All groups share one centre, and each spreads out both ways along 9 directions, with some noise.
Some rows, each with its group after it:
-2.20; -1.45; -0.49; -0.37; 0.17; -1.22; 0.15; -0.68; -0.99; 1.34; -1.12; 1.56; 0.01; 4.85; 0.87 | q181
0.27; -0.94; -1.42; 0.25; 1.24; 1.62; -0.53; 3.22; -2.83; -0.64; 0.95; 1.36; -1.53; -3.15; 3.68 | q937
-0.92; 0.36; -2.13; -1.62; 0.39; -1.33; 1.36; 1.59; -3.76; 1.24; 0.46; -1.29; -0.82; -0.39; 1.61 | q911
0.75; 0.29; 2.58; 2.36; 1.24; -0.03; 2.45; -0.04; 3.19; -1.06; 0.78; -0.61; 1.59; -0.94; 0.94 | q911
1.90; -0.52; -2.01; 1.02; -1.25; -0.16; 0.03; 1.06; -1.44; -0.42; -0.25; 0.67; -2.15; -1.33; 2.71 | q937
0.65; 2.37; -1.05; 3.53; -2.07; -1.29; 0.29; -0.90; 5.38; -0.78; 0.44; -2.76; -0.89; 0.28; -0.49 | q181
0.73; -0.40; -1.86; 0.09; -0.64; -0.08; -0.52; 0.82; -1.61; -0.29; 0.87; -2.12; -0.32; -2.05; 2.78 | q391
0.23; 3.17; 4.68; -0.29; 3.26; 1.15; 3.45; 2.10; 2.52; -0.80; 1.50; -0.45; 0.83; -2.36; -3.11 | q911
-1.21; -0.41; 0.64; 0.87; -1.41; -0.08; 1.36; -0.90; 1.10; 2.32; -0.05; -0.68; 2.35; 4.05; 2.12 | q181
-0.36; 1.51; -1.97; -0.23; -1.97; 0.23; -0.32; -0.65; -1.07; 1.95; 1.08; -4.77; -0.74; 0.63; 0.46 | q391
-0.69; 0.36; 0.25; 1.26; 1.59; -2.01; 2.42; 0.80; 0.74; -2.05; -1.07; -1.38; 2.92; 0.98; -1.30 | q391
-1.15; -2.21; 1.48; -0.26; 1.12; -2.22; -0.65; -0.68; -0.81; -0.48; 0.27; 0.14; -0.79; 3.26; 0.77 | q937
-0.23; -0.40; 0.38; 1.68; 0.82; 2.56; 0.42; 0.72; -0.18; -4.49; 0.89; -0.67; 1.56; 1.43; 0.44 | q181
1.62; 1.08; 1.44; -0.05; -2.27; 0.37; 1.21; -0.66; 2.21; 2.41; 1.30; -1.64; -2.12; -0.86; 1.82 | q911
1.95; 1.40; 0.15; -0.73; -1.06; -0.08; 0.32; 1.23; 1.76; -1.38; 1.16; -0.29; 2.55; -0.98; 0.81 | q937
-0.45; 0.04; -1.60; 0.84; 0.27; -2.48; 0.02; -0.63; 0.40; 0.46; 0.06; -0.08; -1.94; 1.31; 1.81 | q181
0.44; 0.64; -0.94; 0.33; -1.45; -1.60; 1.06; 0.30; 0.37; 1.41; 0.23; -1.23; -1.18; 1.72; 1.00 | q911
0.56; -1.49; 0.82; 0.31; -1.22; 1.38; 0.66; 0.81; 0.32; -1.22; -0.30; 2.81; -2.26; 0.27; 0.94 | q391
-1.22; -2.15; 3.03; -1.09; 0.19; 0.03; 0.97; 0.16; -1.17; 0.58; -0.11; -0.59; -1.70; 0.22; -1.74 | q937
-3.26; -0.10; 2.55; 0.66; 2.27; 0.78; 0.93; -0.29; 1.71; 0.34; 0.75; -2.46; 1.07; 0.60; -2.83 | q937
-0.11; 3.42; 0.16; 1.35; 1.80; -4.18; 2.17; 2.96; 0.33; 4.87; -0.28; -0.26; -2.20; 1.13; 0.64 | q181
-4.87; -1.23; -5.04; -1.35; -0.20; -0.26; -2.60; 2.01; -0.98; -0.85; -0.83; -0.90; 1.23; 1.14; -1.73 | q911
1.27; 1.21; -1.69; 2.27; -2.67; 1.32; -1.30; 0.80; 0.57; 3.19; 0.50; -2.37; -1.88; -1.05; 0.18 | q391
2.26; -0.21; -0.27; 1.93; 0.23; 1.67; -0.36; 0.86; -0.52; 0.03; 0.16; 1.86; -2.30; -3.46; 3.07 | q391
1.43; 0.07; 2.59; 0.30; -2.08; -0.62; 3.08; -1.49; 0.21; -0.25; -0.51; 0.09; -1.58; 2.73; -0.23 | q391
1.78; -3.33; -1.07; 1.33; -3.36; -0.60; -1.56; -0.33; 0.01; -1.33; -0.93; 1.08; -2.83; -0.07; 3.05 | q911
-0.47; 0.32; -1.30; -0.28; -0.17; -0.93; 0.32; 3.59; 0.31; -1.13; 0.38; -2.67; -0.20; -2.07; -0.70 | q181
1.60; 1.31; -1.48; 2.88; -0.07; 0.47; -0.25; 0.26; 0.33; -0.40; 0.62; -1.44; 0.14; -0.54; 1.89 | q391
-0.87; -1.54; -1.26; 4.41; 0.01; 1.15; 1.48; 1.37; 0.11; -2.06; -2.15; -1.24; 2.97; 0.68; -0.47 | q911
-2.24; 0.11; -2.37; -0.24; 2.05; 0.28; -0.86; 0.63; 0.40; -1.89; 0.11; 0.29; -0.68; -0.89; -1.59 | q181
-0.29; 0.69; -0.11; 0.54; -0.33; -1.70; 1.44; 4.45; -0.98; 0.99; -0.10; -2.27; 0.32; -0.04; 0.30 | q181
2.45; 1.67; -1.93; 0.48; -5.02; -0.64; 1.04; 1.49; 2.48; -1.99; -0.49; -2.40; 1.95; 0.73; -1.27 | q937
1.03; 2.02; -2.42; 0.79; -1.05; -1.34; 0.12; 1.95; 2.36; 0.92; -0.16; -1.55; -2.03; -4.16; -0.86 | q181
0.58; -0.32; -1.59; 3.00; -3.44; 3.13; -2.75; 0.95; 2.36; 1.65; -1.45; 2.55; -4.71; 1.73; -0.90 | q391
-0.67; 3.13; -2.10; 0.20; 2.24; -3.26; 0.24; -0.85; 3.64; 0.38; 2.23; -2.17; -3.32; -3.27; 1.19 | q181
0.93; -0.38; 0.72; 2.53; 1.38; -2.57; 2.58; -0.39; 0.71; -2.66; -1.66; 2.07; 0.74; 2.79; 0.48 | q391
0.25; -1.58; 0.41; -2.04; -3.07; 0.65; 0.93; 1.15; -1.86; -0.34; 0.97; -2.01; -1.44; -0.67; 0.90 | q391
1.43; 2.97; 0.99; 1.81; 2.44; -1.27; 1.18; 0.39; 0.05; -0.64; -0.45; 2.09; -2.73; 2.75; -1.04 | q911
1.46; 0.02; -0.14; 4.04; -1.15; -2.10; 0.01; 1.09; 0.77; 0.87; -2.98; -0.54; -0.39; 1.06; -1.60 | q391
-0.69; -3.43; 3.18; 1.76; 1.23; -0.06; 0.54; 1.42; -2.37; 1.64; 0.53; 0.14; -4.49; 1.29; 2.73 | q937
1.28; 1.90; -1.50; 2.78; 0.36; -1.64; -0.49; -1.64; 2.86; -1.63; 0.02; -0.20; -4.21; 0.11; -0.38 | q181
-2.28; 0.83; -1.16; 2.66; 2.25; 0.71; 0.64; -1.92; 0.28; 2.56; -1.03; 0.74; -2.57; 0.63; -0.59 | q937
-1.07; 1.37; 0.58; -0.75; 0.30; 0.74; 1.20; 0.91; 2.15; 2.01; 0.81; 0.28; 1.37; -0.91; -0.06 | q937
-3.19; -0.48; 3.12; -1.12; 1.51; -0.35; -0.24; -0.26; 1.11; -0.91; -0.95; 0.40; 1.39; 2.83; -5.61 | q937
1.17; 1.64; 2.57; 1.37; 1.95; -0.39; 0.63; -0.47; 4.83; -1.71; 2.55; -0.66; 1.15; -1.64; 2.66 | q911
3.21; 3.60; 0.32; 4.64; 1.80; 2.65; 0.22; -1.71; 3.65; -2.67; 0.66; 0.32; 1.58; -0.36; 0.17 | q937
-0.06; 1.59; -0.63; -0.46; -0.18; -1.87; -1.44; -0.18; 2.89; -0.43; 1.23; 0.56; -2.39; 2.34; 1.06 | q911
0.16; 1.14; -3.37; 0.79; -0.19; -1.68; 0.18; 1.57; -2.87; -1.29; -0.24; -1.49; -0.97; 2.60; 1.86 | q911

New rows, each followed by its group:
3.60; 1.66; -1.50; 2.74; -1.86; 1.20; 1.60; -2.17; 0.95; -3.64; -0.04; -3.16; 0.56; -2.58; 0.17 | q937
1.73; -0.24; -0.74; 1.10; -2.16; 2.17; 0.37; -1.07; -0.91; 3.10; -0.14; 0.59; -2.94; -2.00; 1.94 | q911
-2.02; -1.20; 0.30; 0.09; -2.96; -2.24; 2.33; -1.02; 1.75; 1.54; -0.59; -4.63; -0.49; 1.99; -1.29 | q937
-2.10; -0.35; -0.45; 0.50; -1.27; 1.24; 1.16; 1.60; 0.53; -0.46; -0.18; -2.84; 0.80; -1.05; -2.47 | q937
0.41; 0.91; -0.59; 2.36; -1.06; 0.20; 1.14; 3.91; 0.87; 1.30; -0.44; -2.06; 2.48; 1.13; 0.37 | q181
0.21; -1.70; 0.40; 1.79; 0.38; 4.71; 0.18; 1.72; -3.74; -1.18; -0.88; 2.05; 2.90; 1.47; 1.01 | q181
0.32; -1.31; -0.94; -0.01; -1.88; 1.40; -0.33; -2.26; 0.91; -0.41; -0.67; 1.33; -1.91; -1.33; -0.51 | q181
0.45; 1.02; 0.86; 0.48; 2.89; -1.03; 1.02; -1.29; -0.21; -1.39; 1.81; 0.07; -3.06; -0.41; 2.39 | q181
-0.62; -2.77; 0.77; 1.22; -1.89; 2.04; -0.94; 1.28; 2.95; -2.56; -0.40; -0.56; 1.27; -2.42; -1.13 | q911
-2.72; -0.52; 0.35; -2.31; -2.05; -2.58; 1.65; 0.05; 2.41; 2.07; 1.00; -3.24; -0.28; 0.48; -0.41 | q181
-0.65; 0.18; -2.23; 0.68; -1.63; 1.03; -0.48; 0.40; -0.01; 1.02; 0.11; -1.30; -0.47; -0.11; 0.59 | q911
0.54; -1.38; 0.17; 1.91; -1.93; 3.42; 0.29; -1.17; 1.49; 2.07; -0.49; 0.08; -0.40; -3.70; 1.27 | q911
0.87; -1.52; 0.82; -0.23; -1.89; -0.92; 1.39; 3.19; -1.33; -3.33; 0.89; -3.07; -0.82; 0.03; 1.17 | q181
-3.99; -0.20; -1.41; -0.82; -2.50; -0.73; 0.47; -1.58; 4.77; 0.46; 0.43; -2.96; 1.60; 0.86; -2.07 | q181
1.02; 1.07; -1.06; -0.06; -1.87; -0.94; 0.23; -1.19; -1.63; 2.17; 0.78; -3.65; -0.95; 0.42; 1.34 | q391
-1.99; -3.15; -0.85; -1.81; -2.92; -3.56; 0.73; 1.73; -1.45; 2.65; 0.02; -1.05; -2.29; 2.01; 2.91 | q937
2.19; -0.64; -0.63; 0.07; -3.57; 1.61; -1.84; 1.19; -0.84; -0.66; 0.36; 0.44; -4.19; -0.92; 0.42 | q911
-3.08; 0.34; -0.91; -0.22; -0.93; -0.69; 0.10; 0.61; 2.35; 1.29; -0.96; -1.05; 0.36; 0.95; -3.16 | q181
-3.37; 2.42; -0.69; 0.66; 2.55; 1.11; 0.64; 1.76; 1.28; 2.90; -1.13; 0.84; 1.14; 0.16; -3.05 | q181
1.59; 0.48; 1.77; 2.07; 0.06; 1.19; 1.55; 1.95; -0.27; -1.74; 0.43; -1.13; -1.15; 0.17; -0.38 | q181
-1.00; -1.78; 0.38; 2.55; 0.30; -0.61; -0.44; 1.15; 0.26; -3.75; -0.42; -2.98; 0.51; 3.15; -1.29 | q937
0.16; 0.00; -5.25; 1.95; -4.40; -1.10; 1.65; 0.62; 0.14; 0.66; -1.07; -3.53; -1.82; -1.03; 1.37 | q937
0.66; 0.41; -2.01; 0.65; -3.11; 0.20; 0.47; 3.17; 1.21; -1.37; -0.51; -1.37; 1.13; 0.18; -0.54 | q937
1.73; 2.85; -2.26; -0.09; -1.53; -1.65; -0.21; 1.44; -0.86; -0.47; 1.56; -2.46; -2.37; 2.42; 2.43 | q911
-1.95; -0.29; -0.95; 0.35; 0.92; 0.24; 1.03; -3.18; -0.76; 1.15; -1.04; -1.06; -1.89; -1.25; -2.58 | q937
0.21; -1.45; 1.16; -2.61; -1.55; -2.00; 0.22; -0.49; -0.90; -1.35; -0.56; -0.03; -0.27; 1.10; -1.37 | q937
-1.40; 0.74; -3.40; -0.26; 1.90; -5.17; 0.42; 1.40; -2.41; -1.63; 0.13; -0.77; 0.36; 4.54; 2.74 | q911
2.01; -0.10; -1.69; 2.84; -3.63; 0.33; 0.64; 0.69; 0.27; -2.54; -1.85; -1.57; -1.11; 0.90; -1.46 | q937
1.22; 0.95; 2.11; 0.03; -0.80; 0.18; 1.20; -1.67; 2.09; 0.35; 0.42; -0.55; 0.48; -0.60; -1.35 | q937
-2.28; -1.75; 0.83; -0.94; 1.45; 3.15; 0.38; 2.16; -2.99; -2.22; -0.14; 0.80; 1.49; -0.24; -1.65 | q181
0.60; 1.85; -0.05; 3.96; 0.35; 0.81; 0.68; 2.74; 4.44; 1.28; 0.55; -3.14; 2.84; -4.17; 0.88 | q391
-0.15; 2.85; 2.31; 1.33; 0.74; 0.18; 4.84; -0.15; 1.14; 3.23; 0.21; -1.80; 0.73; -0.21; -0.78 | q911
-1.53; -0.41; -0.13; -1.05; -2.25; -0.96; 2.05; 0.25; 2.07; 2.40; 1.93; -3.66; 2.65; 0.27; 3.04 | q181
-1.73; -1.22; -0.35; -0.10; -0.60; 1.25; 0.12; 0.01; 0.07; -0.04; -0.97; 0.79; 0.33; 1.18; -1.01 | q181
-0.89; -0.25; 1.47; 2.06; -0.08; 0.64; 0.65; 0.38; 1.57; -0.49; -0.24; -1.60; 0.24; 2.01; -1.93 | q937
0.96; 0.75; 0.87; -1.07; -1.19; -1.58; 0.96; 1.15; -0.17; 0.29; 0.70; -0.59; -2.10; 1.05; 0.61 | q911
0.63; -0.86; 0.96; -1.27; -0.03; 0.95; -0.17; -0.02; -1.28; 1.10; -0.67; 3.15; -3.47; -1.85; -1.17 | q911
-0.41; -0.44; -3.34; 2.77; -0.95; 3.48; -0.18; 1.98; -3.71; 0.38; -2.87; 0.34; -1.29; -0.48; -2.15 | q911
-0.39; 0.09; 0.22; -0.26; 2.99; -2.08; 1.45; -0.39; -2.13; 1.22; 1.79; 0.51; -0.41; 1.94; 5.91 | q181
0.23; 0.42; 0.15; 0.73; 0.38; -0.84; 1.25; -0.55; 0.00; 1.12; -0.31; -0.53; -0.56; -0.74; 0.66 | q391
-1.72; -0.35; 0.27; 0.77; -0.67; -1.84; 0.74; -0.97; 2.02; -1.20; 0.63; -1.87; 0.19; 4.57; 0.69 | q181
-0.05; 0.86; -0.99; 0.74; 2.13; 2.70; 2.37; 1.40; -4.28; 0.77; -0.45; -0.59; 0.46; -3.31; 0.06 | q911
-0.74; 1.98; -0.41; 2.55; -0.51; 1.43; 0.76; 0.40; 4.60; -0.88; 0.70; -2.84; 2.24; -0.28; -1.43 | q181
0.69; -0.61; -1.69; 2.71; -6.26; 0.56; -0.65; 0.50; 3.57; 0.56; -3.07; -0.44; -0.72; 1.22; -3.42 | q181
0.79; 1.89; 1.25; 1.09; 0.96; 1.57; 0.52; -0.75; 2.50; 0.58; 1.14; 0.75; -1.14; -2.03; 0.88 | q911
2.27; 0.43; 2.30; 1.63; -0.59; 1.46; 1.91; 0.00; 1.09; 0.25; 0.70; -0.15; -0.93; -2.41; 1.11 | q911
